The rows of a group lie close to one hidden flat surface of 14 dimensions, which may be shifted away from zero. Surfaces can cross.
In the rows, zero is written as 128.
Some rows, each with its group after it:
[167  89  38 114 122 146 133 162 120  61 124 108 141  96 102 126 153 123
 119]  Bepab
[130 106  82 101 146 127  91 126 157 115 119 159 127 124 116 102 143 117
 120]  dif
[109 175  95 104 117 152 111 103 118 135 148  90 143  45 132 145 107 126
 158]  topas
[127 157  95 182 148 131 160 177 179 140 113 106  91 120  97 153 161 137
  89]  dif
[172 119 196 119 129 124 150 128 156  97 127 187 130 135 124 154 111 107
 147]  pobo
[209 149 160 149 170 119 108 130 134 105 130 150  67 150 101 157 131 144
  98]  dov
[125 111 139 142 135  97 125  85 191 154 105 125  94  88 133 193 106 119
 110]  Domu
[101 161 138 145 106 165 144 170 128  89 139 103 129 224  93 107 133 173
  92]  topas
[128 137 147 125  89 168 146 129  76 114 158 153 111 175 103 110 140 149
 113]  Domu
[213 129 166 129 117  96 140 145  91 127 118 117 110 172 106 118 117 131
 129]  dov
[142 123 137 116 138 140 132 123 119 169 102 151 111 163  96 118 147 134
 124]  dif
[128 164 155 122 151 157 115 103 139 110 165 105 113 147 124 150 120 114
 116]  topas
[132 195 117 182 116  66 136 116 175  90 125 153  72 139 103 100 161 101
 137]  dif
[135 111 122 137  90 107  68 135 114 124 166 177  79 107 144 161 162  94
 141]  pobo
[133 192 162 131 168 123 102  75 138  64 125 134 107 154 159 119 165  90
 148]  gino
[107 180  59  95 148 115 115 177 156 116 184 145 132 132 155 131 105  97
 130]  pobo
[ 87 147 120 151 157 146 174 189 131 130 102  87 157 161 108 131 104  96
 136]  gino
[110 116  65 179  89 164 112 105 139 120 117 146 128 166 135 108 174 141
 127]  Domu
[122 107 134 123 166 102 107 141 156 117 112 129 159 111 182  96 146  85
 148]  dov
[ 97 115 156  78  84  79 101 101 169 118 144 134 122 132 160 180 131  70
 161]  pobo
[101 167 151 107 145 116 115 140 172 112 140 123 127 122  91 161  87 139
 143]  Domu
[102 171 106 157 104 124 124 161 113 150  94  77  90  91 101 194 138 155
 128]  dif
[122 130 126  61 158 163 154 113 108 136 136 143 113  85 130 106 149 132
  75]  Bepab
[184 142 162  99 148 101 152 103  56 124 180 121  89 140 108 159 128 112
 122]  dov
[ 93 132 177 118 140 202 140  90 128 134 120 123 170  64  73 122 103 167
 152]  gino
[179  73 155 177 151 139 131  85 145 133 132 171  99 129 187 189 142 113
  99]  pobo
[136  75 161 122 177 179 183 136 109 109 128 111 175  79 135 115 119 169
  86]  Bepab
[135 133 111 197 106 103 118 162  96 109 129 117 104 187 154 147 104 132
 119]  dov
[101 104  62 127 164 153  86 130 101 133  95 172 152 159 113 163 119 134
 173]  Bepab
[123 166  56  87 107 157 155 122 123 110 121 120 121 135  49 113 175  90
 156]  dif
[132 114 110 151 109 155 144 120 101 108 115 116 126  64 132 192  89  65
 157]  gino
[115 131 143 114 135 135 140 147  53  87 160 121 117 165 128 100 148  78
 126]  dov
[ 99 170 136 100 143 139 120 153 167 125 154 132 121 116 108 127  96 158
  99]  Domu
[168  99 122  96  85 133 137 126  98 205  93 128 108 205  81 159 105 128
 119]  dov
[138  98 131 137 131 112 107 172 119 100 162 141 148 137 170  91 141  93
 140]  gino
[109 105 145 142 108 148  71 104  73  86 167 103 102 202 125 140 137 152
 106]  Bepab
[144 104 131 201 148 151 152 123  64 138  88 104 124 158 120 140 127 150
 118]  pobo
[125 117 141  81 153 167 109 143 103 134 144 112 119 186 123  89 105  91
  81]  topas
[ 71 134 107 168  99  65 142 179 142  93 121 108 133 151  87 118 142 123
 164]  Domu
[143 151 141 116 149 123 107 120 127 203  94 155  95  63 115  91 161 118
 132]  dif
[119 108 129 111 186 113 156 142 130 134 138 104 163  73 119 148 101 110
 144]  Bepab
[ 84 151 115  89 167 175 166 139 146 199 154 140 175 162  94 126 173 150
 149]  dif
[121  96 121 131 151 104 143  68 100 103 101 138 102 141  82 117 154 131
 113]  topas
[163  74 117 181 142  84 159 153 130 109 134 112 182 143 123 156 107 171
 164]  Bepab
[141 105 134  76  67 111 157 136 114  80 114 155 144 117 166  71 177 122
 121]  dov
[ 80 123 119 119  73  59 149 159 111  77 102 150 106 179 108 130 114 104
 135]  dov
[ 78 186 132 120 100 124  96 160 180 129 150  89 112 152  71 124 102 159
 113]  pobo
[126 127 145  92 107 100 118 134 123 133 148 111 144 144 141 185  96  65
 189]  Domu
[ 91 166 105  84 156  67 131 147 153 114 129  96 163 135  90 117 118 120
 174]  dov
[ 97 128  74 129 143 108 108 132 102 158 157 143  95 179 118 129 120 144
  97]  gino
[116 187 133 116 178  95 111  90 165 137 139 131 114 148 116 151 116 157
 134]  pobo
[136 171 106  76 174  87 121  63 124  97 121  94 119 141 178 122  66 145
  87]  topas
[158  89 126 163  89 172 124  95 146 130 112 138 113 116 101 195 102 174
 101]  Domu
[138 129 160  95 169 157  87 115 106 132 113 129  89 134  53  89 107  95
 113]  topas
[176 137 137 110 159  94 165  99  95 100 193 101 112 182 178 156 164  86
 110]  dov
[109 116  95 118 135 130 149  70 112 130 147  96 143 156 177 143 112 176
  85]  topas
[164  79 145  89 154 104 132 168 136 134 108 118 138 105  92 147 132  80
 148]  gino
[121 111 105 111  62  95 110 108 164  84 116 162 113 165 118 162 150 139
 139]  dif
[138 152  88  83 133 170 131 155 140 130 102 105 122 194 100 165 157 105
 121]  pobo
[139 162 110 134 153 156 158 117 115 113  98 100 135 140  90 128  89 151
 122]  pobo
[151 194 163 170 113 118 108 131 118 161 106 130 114 117 142  78  83 187
 118]  topas
[164 119  76 119  56 119 128 198 125  80  94 119 125 124 157 111 180  98
 142]  topas
[140 115 203 134 126  60 174 175 106 148 154 138 173 103 163 103 104 147
 159]  dov
[139 170  95 113  71 101  96 121  65 148 134  96 136 126 132 134 113 167
 177]  dov
[116 129  69 150  75 114 124  79 164 136 125 158 114  69 116  79 121 181
 103]  dif
[158 157  76 154  92  95 188 126 139 151 128 102 106 130 106 163 170  84
 153]  dif
[123 107 151 104 108 188 117 136 122 165  85 145 123  99 115 145 159 112
 133]  dif
[108 148 155 124 117 157 150 133 102 117  71 114 157 173 129  66 137  86
 151]  gino
[ 95  65 109 118 111 145 165 122  94 129 133  98 163 141 129 130 153 109
 129]  topas
[139  85 118 135 146 125 154 111 119 148  67  96 123 162  81 120  79  95
 110]  dov
[139 139  99 153 164  98 112 107 134  90 178 117 116 110 118 135 113 173
 116]  gino
[181 122 153 125 133 121 137  76 163 134  93 157 129 115  89  98 138 195
 125]  dif
[127 139 168 181 100 101 123 142 154  59 120 156 115 130 156 178 142 150
 146]  dov
[133  54  83 171  97 153 160 137 105 115  68 126 107 132 140 108 100  94
  63]  dov
[125 128 150 123  91 156 125 128 100 180 150  82 117 132 185 107 106 100
  90]  Bepab
[188  95 112 126  88 123 173 162 137 126 130 115 114 153 123 141 141  84
 105]  Bepab
[ 88 116 138 163 109  79 183 132 139 124 106 130 167 199 111 119  95 144
 152]  gino
[198 132 119 166 120 152 108 153 122  83 145 137 135 190 134  97 115 138
 124]  Domu
[165  94 214 121 117 132 112 122 105 144  92 105 118 151 138 145  97  62
 142]  Bepab
[146 114 188  77  91  70 160 114 112 124 152 123 154 131 127 156 145 142
 175]  Bepab
[ 80 132 129 122 137 122 124 150 129  74 146  93 162 198 121 115 152  79
 165]  gino
[116  97  92 145 148 149 127  78 148  95 111 169 141  82 142  61 124 116
 109]  gino
[ 97 107 200 112 170 155 154 137 115 132 144 115 166 127 132 122 119 153
 112]  Bepab
[120 164 135 169 117 140 140 178  94 138 130 152 142  84 156  58  80 135
 133]  gino
[100 139 167 158 146 162 160 155 137 192 117 136 155 114 108  90 137 108
 150]  dif
[ 68  76 102 164 150 107 141 124 140 166 151 184 147 130 143 153  87 114
 129]  gino
[192 158 116 118 158  85 127 134 209  99 123 107 107 127 147 131  78 105
  91]  pobo
[176 138 166 174 119 120 132  89 110  97 138 141 134 160 100 112 118 163
 160]  Domu
[ 69 153 120 135  98 127 116 121 182 170  98 110 134 155 149 110 118 114
 129]  Domu
[148 186 145 193 198  91 106 101  91 141 125  96 106 146 183 162 123 115
 156]  dif
[ 85 126 138 100 159 133 114 115 121 124 172 101 147 121  73 128 146 127
 161]  topas
[131 147 132 118 117  92  88 140  84 147 122 151  94 172 107 124 133 111
 157]  pobo
[103 140  78 102 102 166  76 150 159  88 150 136  73 121  92 137 156  94
  94]  pobo
[151 153 159 114  95 146 162 125 100 130 120  77 107 115 115 106  96 117
  95]  Bepab
[ 98 121 100 128 112 106 104  75 117  32 141 134 150  70 111 112 114  86
 190]  gino
[108 100 146  87 153 116 121 116 185 140  95 109 140 130 158  96 120  91
 102]  pobo
[121 197  89 132 130 161 142 164  95 160 141  76 139 143 180 107 144 157
 103]  gino
[167 121 148 111 103 141 109 100 116 154 107 117 149 111 124 120  80 113
 170]  Domu
[ 91 155 145 117 120 124 141 119 132 166 171 107 186 112 162 120  99 134
 173]  Domu
[175  84 139 119 115 118 144 100 130 113 102 138 125 131 168 124 158 112
 110]  topas
[139  90 124 165 123 158 151  94 141 171 136 153 147 149 182 149 140 135
 113]  dif
[133 120 136 191 207 133 149 103 118 133 109 134 118 125 121 126  65 129
  96]  pobo
[156  84 142 158 157 167 150 206 147 125 129 149 154 127 137 132 141 101
 124]  pobo
[120 121 184 110 163 193 156 132 119 111 125 117 139 132 160 107 129 146
  67]  Bepab
[121  72 101 138  38 205 185 174 118 107 121 100 175 104 125 129 159 129
 126]  Domu
[192  88 167 176 138 156 174 129 151  77 109 117 132 105  93 139 115 133
 109]  Domu
[157 145  88 124 104 115 165 181 148  93 127 100 159 164 125 111 178 152
 138]  dif
[ 82 123 135  75 152 172 125 121 126 157 134 126 167 105 108  76 126 149
 114]  topas
[145 107  99 132 122 125 128 119 142 137 165 166 108 177 165 158 165 132
  93]  Bepab
[ 82 138 126 136 131 151 138 233  91 132 162 106 140 152  83 154 102 111
 139]  dov
[165 144 173 150 159  87 116 111 129 129 143 164 117 139 125  82 111 163
 128]  Domu
[ 73 188 152  58  73 169 116 138 130 183 161 125 147 144 179 106 144 119
 135]  Bepab
[131 187 120  91 105 159 126 103 144 144 121  95 155  61 149 100 116 150
 146]  Bepab
[ 61 158  90 120 141 145  74 157 193 128 141 148 141 173 100 134 130 121
 151]  Domu
[ 78 126 174  95 142 109 137  91 108 139 169  96 166 154  90 152 121 144
 172]  topas
[123 152 164 126 120 162 149  97 158 119 145 145 154 120 128 182 147 179
 159]  pobo
[140 110 117  99  88 150 125 106 100 140 148 112 138 125 168 138 147 109
 131]  topas
[145 104 143  85 122 140  85 121 124 178 123 147 125 139 120  98 151 168
 114]  topas
[164 113 156 137 159 142 116 119 130 118 121 139 112 161 118  85 146 137
  94]  gino

New rows, each followed by its group:
[ 80 183 139 105 132 141 152 100 118 160  76 142 149 116 138 108 117 106
 174]  gino
[141 110 129 178 103 131 118 100  77 130 174 113 126 124 116 120  84 200
 108]  gino
[155 159  93 107 118  82  93 134 122  99 148 172  85 140 149 118 119  89
 129]  pobo
[116 123 124 159 147  64  94 174 119 145 121  81 128 102 124  87 102 106
 148]  pobo
[ 97 140  83 155 123 147 133 107 123 126 180 125 135 176 174 167 144 114
 131]  Domu
[109 120 131 120  74 109 116 160 121 172 129 111 140 195 174 112 125 120
 123]  pobo
[122 163 190 184 171  80 123  95 177 126 136 141 150  77 170 118 117 135
 176]  dif
[125  95 149 171  50 148 158 129 146 126  96 104 144  93 143 189 127 134
 147]  dif
[155 141 176 140 120 155 130 106 105  66 126  74 143 170 121 113 148 130
 143]  gino
[176 181 108  88  82  66 113 112 180  77 137  93 124  87 133 147 106 128
 156]  pobo
[159  95 108 114 104  91 146 140 111 168 154 148 150 114 100  82 136 176
 138]  Bepab
[144 154  82 191 112  98 105  92 165 102  82 102  96 156 124 104 118 115
 124]  Domu
[173 111 101 105 118  83 149  95 146 167 177 120 106  81 154 167 140 108
 117]  Bepab
[154 126 171 149 149 152 162 160 138 149 104 133 121 205  82 163  56 104
 116]  pobo
[153 143 126 150 165 103 156 106 170 108 108  90 142  68 149  82 126  88
 126]  Domu
[133 146 109 113 170 128 158  95 114 147 139 102 122  69 159 141 102 133
  96]  Bepab
[127 143  74 129 155 100 108 101 157  72 176 137 114 146 133 125 161 159
 107]  gino
[176 106 120  72 135 131 157 137 132 158 110 158 142 180  92 101 182  83
 159]  dif
[ 92 136 155 143 150  87 164  79 113 161 158 126 110  85 152 145 120 127
 120]  Domu
[109 124 116 122 136  98 153 172 139 172 143 102 204 123 141 108 126 148
 182]  dif
[ 79  98 122 170 135 122 164 156 170 150 188 145 162 144 204 169 160 136
 113]  Domu
[125  98 124  95 118 122 154 137 166 116 100 137 122 178 102 161 140  95
 118]  dov
[151 136 131 173 100 123 123 144 114 148 113 110 119 153 140  66 117 183
  89]  pobo
[116 150 127  96  83 114 115 153 178  76 166 132 132 113 130 174 156 112
 165]  pobo
[149  97 145 124 111 185 166 154 132  94 120 120 167 132 121  89 153  68
 138]  Domu
[161 144 179  68 111 155 135  94 129 143 152 115 147  96 153 161  78 126
 133]  Domu
[177 135  56 140 107 125 164 184 117 117 117  46 133 129 159 197 179 141
 125]  dif
[150 169 183  90 103 188 122  85 176  71 121 141 113 160 150 137 180 144
  98]  Bepab
[155 117  98 117 101 144  83 142 105 133 139 169  84 111 129 135 140  93
 117]  pobo
[144 195 144 112 112  86 128 151 170  46 167 168 119 144 118 127 115 133
 153]  pobo
[101 160 156 123 147  57 160 124 134 136 187 119 139  90 172 154 125 138
 144]  Domu
[113 222 144 116 128 151 112 102  87  88 111 131 113 137  88  78 163 117
 181]  dif
[156  53 209 133 168 110 112 126 140 123 147 146 113 155  60 146 137 117
 131]  Bepab
[ 89 157 125  86 129 122 130  80 129 127 160  84 143 163  72 191 148 180
 161]  gino
[188  89 128 184 129  83 126 121 149 127  99 123 105  98 121 150  97 145
 113]  Domu
[141  97 118 143 106 154 142 123  98  61 159  85 133 169 196 181 152 136
  98]  Bepab
[101 123 135 177 135 115 152 121  95 140 163 131  87 156 111 189  94 152
  97]  Domu
[143  78  94 144  59 136 133 156  96 141  93 134 132 162 112  87 117  90
 131]  dif
[129  95 210 146 151 128  97 130 204 149 147 173 109 132 141 156 160 124
 104]  pobo
[122  99  89  76 103  98 107 142 109 156  69 124 127 166 131 140 103 157
 110]  topas
[154 130 154 162 208  69 117 116 174 131 132 137 125 139 167 160 150 123
 135]  pobo
[122 155 141  81  98 183 129 161 118 161 102 150 126 138 105 102 203 129
 139]  dif
[124 169 121  61 112 150  81 121 123 151 168 125 134  97 156 116 140 118
 142]  topas
[153 120 141  51 111 143 149 121 211 108 115 146 153 141 170 111  92  83
  96]  pobo
[ 84 141 116 130 138 164 108 123 149 158 127 145 134  82 145 127 144 156
 123]  dif
[155 129 172  92 112 129 148 119 152 137 107 130 172  76 115 109  90 144
 159]  pobo
[116 174 110 139 165  93  67 152 115 127 122 123  78 146  77  81 168 144
 126]  pobo
[149 139 176 108 119 161 116 114 127 121  63 118 153 146 185 163 105  82
 171]  Bepab
[132 116  90 144  81 167 183 135 129  88 142  93 189 107 196 140 130 156
 125]  pobo
[114  87 140 170 131 111 115 127 148 167 146 178 164 126 133 133 144 172
 159]  Domu
[173 168 133 118 168 146  83 136  87 162 192  99  95 117 173 141 157 156
  98]  gino
[171 100 163 118 112 107  77  89 141 154 136 192  64 112 139 156 108  87
 109]  pobo
[106 126 151 126 170 129 134 126 133 182 131 155 101 123 110 227 102  94
 137]  gino
[150 148 133 121 108 136  86 110 143  83  94 145 115 201 157  86 191 122
 128]  dov
[143 169 142  59 110 169 147  83 122 101 128 112  88 102 149 128 155 120
  76]  Bepab
[109 146 129 104  73 138 110 174 128 153  92 104 100 117 127 218 188 149
 140]  dif
[107  86 140  66 139 134  71 113 143 180 105 142 101 109 113 156 148  52
 139]  pobo
[123 155 158  82 152  81 163 121 104  95 152 121 122 134 139 137 136 131
 125]  Bepab
[142 143 139 159 135  66  97  98 163 109 150 105 119  37 136 142 111 153
 154]  pobo
[123 123 128 159 162  62 127 135  86 100 166 147 132 118  75 145 131 125
 186]  Domu
[ 95 164 119 117 124 118 105  79 113 157 134 149 100 163 116 171 146 132
 155]  dif
[184 156  72  84 115 123 138  72 114 117 111 121 130  60 135 142  64 116
 137]  pobo
[133 162 169 106 155  95 164 159 143 108 141 115 146 120  95  81 122 152
 125]  Bepab
[109 139 106 135 164 190 172  86 138  62 122 140 133 130 122 166 113 129
 103]  pobo
[118 166  97 192 166 137 127 120 127 121 167 117 132 158 136  97 107 161
 102]  Domu
[124  78 120 147  89 164 142 225 141 117 107 140 151 132  94  73 145 137
 102]  Domu
[152 108 103  98 130 118 148 192 116 159 148 130 130 144 124 131 123 114
 109]  dov
[129 139 130 141 140 103 173 121 145 149 112 110 132 154  83 151 103 190
 124]  gino
[198 141  99 150 117  80 117 171  96 150 144 136  67 121  96 182  84 163
 105]  dov
[128  96  82 116 158 136 121 117 119 153 150 111 120  79 105 154 115 108
 114]  Bepab
[110 114 134 111 124 127 144  78 100 115 100 115 140 124 126 164 115 106
 159]  pobo
[107 135  99 115 134  98 161  93  97 105 105 138 133  98 178  73 139 109
 123]  topas
[120 110  90 206 126 136 162 127 119  99 139 116 116 165 121 117 170 163
  88]  topas
[124 172 139  84 144 111 130 113 192 131 160 141 165  73 150 123  94 155
 148]  pobo
[110 168 163 134 162 142 121 164 146 110 104  99 131  90 120 176 163  92
 175]  dif
[183 180 167 101  93 160 103 141 141 121  66 140 107  91 130 105  92 144
 122]  topas
[125 135 194  56 144 129 136  90  71 163 120 126  91 105 161 128 111  74
  97]  Bepab
[108 133 136 101 111 143 133 136 116 140 109 179  75 152  38 158 103 155
 102]  dov
[158  70 100 119 151  94 118 115 162 108 156 132 160 118 163 105 157 127
 118]  gino
[129 179 114 131 137 111 106 127 135 110 139 108 147  52 114  85 151 196
 159]  pobo
[183 136 109 112 106  97 110 129 119 161 136 127 131 106 178 114 141 141
 143]  pobo
[127 149 139 136 108 133 113 168  83 115 163 131 139  82 154 128 108 103
 162]  gino
[136 151 129 159 180  79 115 179 158  82 142 130 115 141 118 102 153  87
 145]  topas
[164 137 119 108 169  78 140 106 113  64  89 129 104 153 127  25 133 140
  80]  topas
[109 122 138 146 101 153 104 165 125 186  97 121 190 166 159 138  90 106
 194]  Bepab
[165 127  83  86 135 108 149  85 119 128  98 122 112  70  94  74 109 160
  91]  dov
[ 84  77 176 143 120 119 101 120 181 155 140 121 133  90 164 126 131 115
 113]  pobo
[160 144  94  97 134 101  91  96 160  95 148 171  81 105 160 142 116  89
 104]  pobo
[ 90 139 127 176 110 122 147 127 157 104 102 139 134 105  94 189 165 149
 171]  topas
[ 89  78 114 130 223 110 112 134 105 164 166 166 149 135 139 146 122 147
 119]  Bepab
[115 183 138 116 218  99 103  72 108 208 117 100 111 116 159 155 115 108
 147]  gino
[ 75  94 116 184 144 143 161 121  87 130 124 112 159 169 192 118 124 129
 108]  pobo
[ 80 122 103  71 100 165 141 107 128 133  90 166 137 120 112 136 152  88
 155]  gino
[144 124 170 134 141 157  89 144  83 110 117 126 104 126  91 160 126  78
 163]  dov
[127 150 105 140 138 110 146 122  80 144 149  67 108 105 136 116  79 128
  93]  Bepab
[155 183 127  94 163 136 140 104 133 134  88  67 136 144 172 132 184  98
 136]  gino
[ 83 114 155 138 107 112 168 164 124 113  96 126 173 170 120 122 105  67
 183]  gino
[159 178 134  87 133 135  85 179 175 190 117 101 116 154  67 132 142 151
 142]  pobo
[199 151 179 129 117 144 138 162 153  94  94  99 147 106 196 145 205 172
 133]  dif
[ 52 107 178 139 180 179 131 127 129 111 107 143 135 149  61 163 167 125
 148]  pobo
[134 117 121 159 163 115 111 103 108 124 153 192 124 137 111  66 186 143
 148]  Domu
